The same things were measured in two ways. Each way mixes the same 12 hidden numbers, adds some noise and spreads widely along 7 directions of its own, which tell nothing about the thing.
In the rows, 128 means zero.
Some things both ways: the first way, then the second way.
[157 130 137 121 192 110  94  99 131 150 104  87 134 141 109 143 121 151
 131 156 103  89  93 122 114 123 176 138 139]
[183 150 137  69 176 125 132 118 131  59 143 143 134 196  66 111  69 141
  99 137 111 110 142 117 156 217]

[108 182 134 127  93 155 167 122 167 121 157 168 146 124 111 150 105 146
 132 145 163 126 183 116 133 129  97 103 177]
[109 105 143 116 113  86  92  96 118 145 161 124 125 100 102 131 151 121
 166 130  94 115 116 111 128 113]

[113 139  99 114 143 120 144  91 142 156  81 105 139  84  96 129 146 141
 110  77 105  82 130 123 136 112 125 100 172]
[155 155 176 188  91 117  34  86 176 122  96 179 141 149  70 105 133 186
 114 108 126 139 125 177  73 113]

[109 126 182 187 140  97 123 124 204 144 127  92  94 147  80 130 118  99
 186 120 149 132  64 108 105 144  94 124 126]
[100  46 116 166 133 115 161  99 125 213 183 102 103 114 119 106 155  48
  97 155 107 124 158 111 145 104]

[135 132 129 148 120 106 172 149 163 110 113 143 144 114 105 159 128 145
 147  71 186 119 141 140 129 139  96 137 167]
[155  33 158 164 153 153 106 119 160 156 133 106 124 158  84 134 121 117
 124 125 123 129 161 152 136 135]

[104 140 166 180 161  73 131 126 198 149 129 131 100 124  86 119 109  74
 182 118 152 134  78 131 101 150  67 119 157]
[107 112 156 160 131  93 108 107 138 144 139  95 112 119 104 131 103 133
 136 131 137  57 113 191 114  73]

[155 124 170 136 109 119 151  91 147 180 110 158 162 173  84 175 138  65
 128 143 142 112  85 146 120 110 131 103 145]
[131 224 153 109  71  76 189 116 138   4 117 120 182 171 119 110  70 167
 127 181 105 116  71 187 135 174]

[150 121 141 129 159 102 151 140 147  92 113 122 147 138 131 147 131 135
 163  72 172 122 147 146 143 142 131 164 170]
[153 154 165  55 155  85 170 124  92  63 161 114 142 113 117 135  92 154
 166 114 114  98  45 138 184 172]

[135 129 147 130 173 118 104  98 167 169  99  96 118 116  85 140 138 105
 127 136 104  90  70 120 108 128 130 109 153]
[148 125 137 157 126 134 105  98 159  91 107 137 137 162 122 129 108 148
 127 166 124 124 135 186 110 147]

[154 139 115 134 134  83 138 163 158 123 106 129 141 144 128 147 116 148
 158  88 188 119 151 167  97 146 100 148 166]
[113  92 136 178 125 142  90  60 138 156 160 110 100 154 164  60 116  84
 118 122 147 140 175 113 113 147]

[ 88 161 154 145 134 130 107  84 179 184 179 100  96 159 107  96  99  92
 165 194 106 129  69 102  94 129 110 107 119]
[127 109 157 188 131 110  98 107 146 204 142 124 104 126  58 106 150 128
 130 140 111  63 120 142 117  97]

[126 124 147 154 167  99 120 131 165 151  93  94 132 111 100 139 124 128
 146  66 117  89  59 152 115 132 109 142 155]
[116 146 132 133 122 112 177  98  96  56 115 103 128 148 197  91  89 121
 120 152 110 145 115 168 156 164]

[136 194 152 136 167 129 109  94 144  94 147 104 130 134 108 118  95 192
 158 186 100 124 164 103 126 120 158 126 157]
[115 166 104  90 115 129 108 128 125 122 145 141 132 110 157 152 146 137
 129 114 148 144 168 105 111 128]

[110 173 116 106 162 152 108  97 154 177  92 139 164  78  82 132 134 115
  91 141  79  66 108 116 119 117 124  98 181]
[ 96 195 110 145 100  89 102 116 132 131 129 152 120 105 124  97 135 133
  89 119 145 122 116 125  54  85]

[172 117 122 110 156 104  83 105  91 103  89  88 129 153 102 134 140 182
 120 142 103 126  99 109 105  98 163 142 108]
[126 101 134 128 113 118  55  88 155 130 160 160 111 102  89 109 162 113
 154 122 127 141 173 126 100 120]

[ 82 176 160 148 147 133 140 141 214 150 177 116 107  90 122 142  67 162
 154 107 154 126 125 127 118 128  79 119 156]
[115 124 132 151 117  75 129 102 141 131 137 135 107 127 107 105 141 136
 132 162 110  85 114 145  82 109]

[ 68 147 151 150 121 139 147  95 186 125 138 110  92 123 119 124  99 126
 161  80 143 141 154 128 156 124  80 101 177]
[125 158 131 164  95 176 101 152 145 124 107 139 154 126 122 128 137 144
 125 135 140 150 117 131  98 116]

[116 120 111  74 143 145 113  84 110 139  82 146 154 117 111 103 156 113
  98 109  81  88 106 103 131 106 134 134 158]
[117 147 108 157 133 125 205 124 120 168 157 123  98 114 165  52 132  87
  85 108 163 127 117  91 120 125]

[ 82 185 139 167 143 136 136 128 188 113 184  96 109 113 116 132  80 148
 163 126 148 141 146 139 128 148  93 114 170]
[114 115 118 108 140 171  70 134 108 137 135 153 125  87 121 154 153 121
 152 122 113 140 142 112 125 115]

[147 148 165 148 169  76  90 106 134 117 127  90 105 146  93 115 119 161
 165 135 100 135  74  86 111 112 138 139 103]
[128  72 158 107 147  85  99  94 140 156 174 117 103 112  62 133 142 118
 178 119 109  65 152 135 144 123]

[161 112 168 141 147  91 132 119 112 142 134 115 117 184 148 153 100 118
 159 167 133 130  62 159  75 138 143 157 118]
[172 129 115  94 192 202 117 179 119 121 103 128 132 173 112 184 120 147
 121 144 127 116 160 115 155 186]

[ 85 142 125 127  68 150 180 129 142 168 112 191 155 138 133 136 112 109
 120 106 137  90 119 154  99 139  78 124 172]
[120 165 138 149  95 134  95 141 118 132 102 121 149 130 101 128 131 171
 142 116 100 130  99  95 104 119]

[149 180 136 116 171 108 129 162 211 162 122 120 132  76 110 148 109 151
 143 127 159  87 132 125  89 147  94 121 181]
[126 186 126 112 128  62 102 111 117 142 136 124 124  97 125 172 151 155
 152 149 139  97  85 156 130 112]

[126 135 149 149 156 103 135  85 126 186 121 112 140 130  97 140 126 103
 128 137  92  92  34 124 115 118 147 122 120]
[129 172  98 137 148 121 117 150 107 191 142 152 119  76  72 151 192 105
  78 126 123 132 121 114 113 113]

[ 79 116 177 164 160  72 118 138 156 155 135  78 109 156 132 130  82 148
 161  72 137 140  78 143  95 129 134 143 100]
[108 153  73 134 128 102 154 127  90 174  88 148 118  65 159 148 165 120
 142 144 100 141  62 116 143  99]

[ 86 141 133 103 113 128 151 100 156 169 126 168 134 113 120 118 122  97
 121  96 131 119 118 113 128 111  82 110 158]
[115  86 151 133 130  69 176  39 122 118 159 125  88 168 177  23  89  96
 141 125 106  94 132 116 146 164]

[139 140 144 117 121 101 152 119 108 110 131 162 142 157 129 162 108 157
 125  96 150 145 150 141 129 109 122 128 144]
[138 159 136 127 116 128 139 122 154  78 129 128 136 150 101 107  99 151
 145 149 132  92 123 146 114 155]

[120 142 156 138 140 148  91 103 178 155 130  78 110 151 119 121  96 145
 162 184 118 118  96 112  98 113 134 130 125]
[124 174 147 171 101  89 142 148 116 123  96  94 144 148 140 141 127 148
 107 160 123 135  77 169 139 104]

[ 62 131 179 131 148 129 114  72 119 110 123 136 112 139 114 129  85 148
 118 103  89 163 141 121 147  86 126 108 145]
[ 98 120  87 128 120 110 110 127 142 114  93 164 110 105 128 109 127 132
 145 129 119 112 115 113  57  89]

[ 98 154 154 122 114 175 121 101 188 158 111 142 126 119 101 127 125  95
 139 131 124  97 110  93 142 122  83 112 172]
[ 63 151 110 154  73  98 187 104 107 156 206 106 122 102 190  61 156  59
  89 150 139 151 122  68  87 114]

[ 90 129 140 147 150 124 137 115 166 141 165  99 110 148 145 126  90 113
 167 137 164 146 117 145 119 141 123 138 141]
[130 126 139 144 140 115  88 102 118 152 140 164 114  98 119 116 152 131
 127 124 119 127  90 127 104 111]

[144 146 131 121 114 106 166 133 129 120 107 141 154 121 115 160 122 169
 120  89 149 117 147 147 112 116 116 120 159]
[119 147 109 111 120 110 121 102 115 133 141 150 117 111 145 114 152 111
 129 129 115 148 148 106 137 141]

Other things, the second way, with their names:
K_887: [109  83 145 149 141 104  78  62  83 104  95  92 112 122 204 132 129 117
 196 141  94 145  99 186 173 146]
K_906: [185 101  80 145 145 168 139 171 192 122  60 127 142 142  62 166 117 155
 141 129 149 150 134 140 119 149]
K_438: [128 141 141 134 131  85 122 123 117 161 144 123 132 101 102 161 153 133
 143 157 111  99  63 146 138 110]
K_761: [138 107  90 160 125 208 136 157 155 153 106 133 146 148 102 119 107 106
  95 134 133 164 152  84 114 137]
K_844: [155  93  68  88 164 211  89 179 162 118  74 150 128 120 131 203 142 148
 179 121 155 153 188 113 114 144]
K_335: [ 64 132 132 123 113  78 141  94  88  90 179 127  97  83 182  78 156  76
 147 165 114 109 106 145  99 110]
K_501: [104 154 120 111 133 130 169 174  94 139 157 102 133 123 159 138 131  93
  76 126 148 142 129 112 143 109]
K_59: [124  88 150 133 150 114 196 156 104 112 141  97 121 107 132 135 124 114
 135 160 111 102  75 172 160 109]
K_709: [146 111 142 161 107 180  88 116 188 112 119 150 147 156  98 130 113 171
 137 136 139 120 164 141  65 133]
K_633: [121 117 127 141 135 131  97 107 129 117  97 119 116 116 182 127 132 147
 170 100 150 131 118 147 104 126]
K_62: [157  82 140 149 133 108 131  94 150 143  99 122 134 172  99 118  97 148
 133 124  95 123 116 127 143 153]
K_440: [ 98 170 141 137 118 102 121 172  93 197 128 133 135  96  80 133 148 121
  99 105 109  97  65  95 132  63]
K_851: [107 158 104  91 117 142 124 161 135 129 147 140 128  91 168 141 148 133
 140  86 184 139 140  84  83 102]
K_545: [145 111 122 101 158 143 170 169 123 153 166 108 120 111  70 138 140  95
 121 114 133 115 150  99 171 145]
K_194: [144 118  84 119 143 166 151 155 158 126 106 157 123 120 132 145 129 136
 131 137 150 139 153 126 113 127]
K_322: [117 138 127 129 113 124  94 102 161 130 181 149 120 118 104 100 130 112
 126 140 156 114 140 110  76 122]
K_363: [117  90  85  87 159  78 170 118  94 118 142 136 103  90  99 109 132  72
 133 148  78 134  97  96 152 141]
K_462: [142 129 145 109 152 111  87 148 111 143  97 121 129 105  98 179 146 157
 182 104 118 104  88 148 164 117]
K_884: [109 177 129  53 120 112 127 175 119 113 185 142 132 108  93 124 124 110
 121 102 152 104 132  73 121 105]
K_240: [105 182 138 137  96  77 103  93  99 135 159 121 125  76 103  97 152 130
 150 121 106 126  80 104 122 120]
K_721: [115 107 156 142 109  77 134  82 122 120 162 105 124 123  98  94 133 124
 153 141  92 103 102 127 116 140]
K_986: [134  91 129 151 153 181 124 162 145 204 120 122 115 118 143 163 148 125
 122 103 166 117 171 140 146  90]
K_411: [118 106 104 125 151 177 105 194 121 107 130 107 137 119  86 156 117  92
 110 160 130 140 117 114 108 112]
K_149: [120 124 141 149 134 110 126  99 125 154 159 143 117 133 106  82 117 110
  86 129 116 109 112 117 105 117]
K_686: [143 124 105 185 135 185 158 150 154 143  94 111 127 135 131 140 121 124
 119 169 148 126 141 176 141 127]
K_371: [151 137 145  17 151  90  78 136 132  83 176 167 141 135  63 155 107 142
 135  91 125 114 138  83 127 152]
K_737: [102  92 140 146 133 105 128  85 120 128 152 107 103 124 189 119 142 111
 144 149 133 108 148 167 113 123]
K_437: [138 173  96 129 115 171 109 182 164 179 128 174 145 113  61 158 161 147
  96 130 143 122 148  78  77 102]
K_274: [ 97 111 147 167  91  80 140  34 162 137 198 148 108 131 184  43 132 103
 118 147 154 113 130 130  54 121]
K_183: [125 105 113 136  83 179 178 166 176  73  80 109 163 154 198 146  94 156
 154 124 165 170 156 150 112 118]
K_663: [173  68 106 113 198 224 165 171 131 160 104 148 129 198 120 126  80  99
  59 113 123 146 181  85 171 173]
K_116: [127 141 162 148 106 134 140 133 133  94 121 109 173 201 136 129  75 146
  67 155 114 132 116 151 111 137]
K_964: [136 142 135 117 121 156  99 152 131  93 117 146 142 144 149 133 143 152
 129 113 139 161 145 110  92 144]
K_280: [155 156 105  94 125 177 142 174 148 121 120 168 154 126  91 172 125 162
 116 145 124 139 142 110 132 131]

Some of these things the first way, each followed by its name:
[150 120 133 125 151 111  92 108 114 178 101 114 143 165 114 136 126  96
 131 160 107 104  41 142  87 117 139 143 118]
K_887
[ 97 143 156 157 121 122 149  95 170 124 180 142 104 145 113 117  94 129
 173 135 144 147 112 108 140 121  95 132 133]
K_545
[ 84 125 183 166 159 119  67 110 196 145 137  84  94 156  98  81 101 105
 191 133 111 141  44  98 106 120 100 153 106]
K_183
[112 131 161 130 173 132  68  79 171 133 147  95  80 173 113 104 102 102
 173 204 126 153 112  95 116 124 132 126 133]
K_322
[ 62 112 145 130  98 169 148  94 143 149 187 168 105 135 141 130  85  89
 133 158 153 164  76 100 138 113  79 138 110]
K_59
[ 89 111 149 144 130  80 157 120 117 120 107 142  96 133 136 136 103 151
 142  56 139 139 118 115 128 131  93 135 136]
K_709
[ 68 102 137 128 137  99 148 132 174 173 119 170 114 104 116 136  97 156
 116  41 152 113 100 112 129 116  81 136 133]
K_906
[133 171 144 141 201 111  95 141 194  99 112  59 110  82 107 135 105 191
 170 104 143 116 156  98 139 130 131 135 166]
K_371
[ 97 152 124 151 146  97 124 148 127 133 164 100 135 153 152 143  70 170
 156 121 170 151 131 131 116 132 145 154 105]
K_149
[121 163 148 141 154 125  99 125 157 153 138  99 140 136 107 132 106 158
 147 113 109  92  80 105 125 122 138 147 126]
K_721
[167  96 158 138 156 143  68 121 121 102  83  92 128 186 102 169 123 117
 137 172 133 135  84 149 103 127 151 152 139]
K_411
[105 162 155 139 160 126  86 113 156 163 193  80 109 168 141 126  70 145
 168 209 138 146  91  83 108 124 157 143  81]
K_438
[152 147 131 117 150 114  93 152 151 106 100 100 130 115 112 135 127 150
 144 113 149 135 123 117 104 120 102 141 148]
K_884
[164 168 133 132 140  88 146 152 137  69 131 107 154 127 112 133 128 163
 163 120 160 141 159 145  98 141 127 142 160]
K_986
[ 90 142 159 136 130 119 140 105 163 136 115 116 102 123 109 127 115 132
 140 114 117 121 122 110 112 131 105 107 157]
K_437
[138 139 135 117 137 141 149  90 116 107  89 123 178 139  89 146 161  99
 112 147 112 101 146 141 124 137 167 108 188]
K_663
[127 196 142 129 166 141 105 123 165 155 183 116 135 102 116 131  86 144
 148 178 118 113  90 101 116 121 118 136 133]
K_737
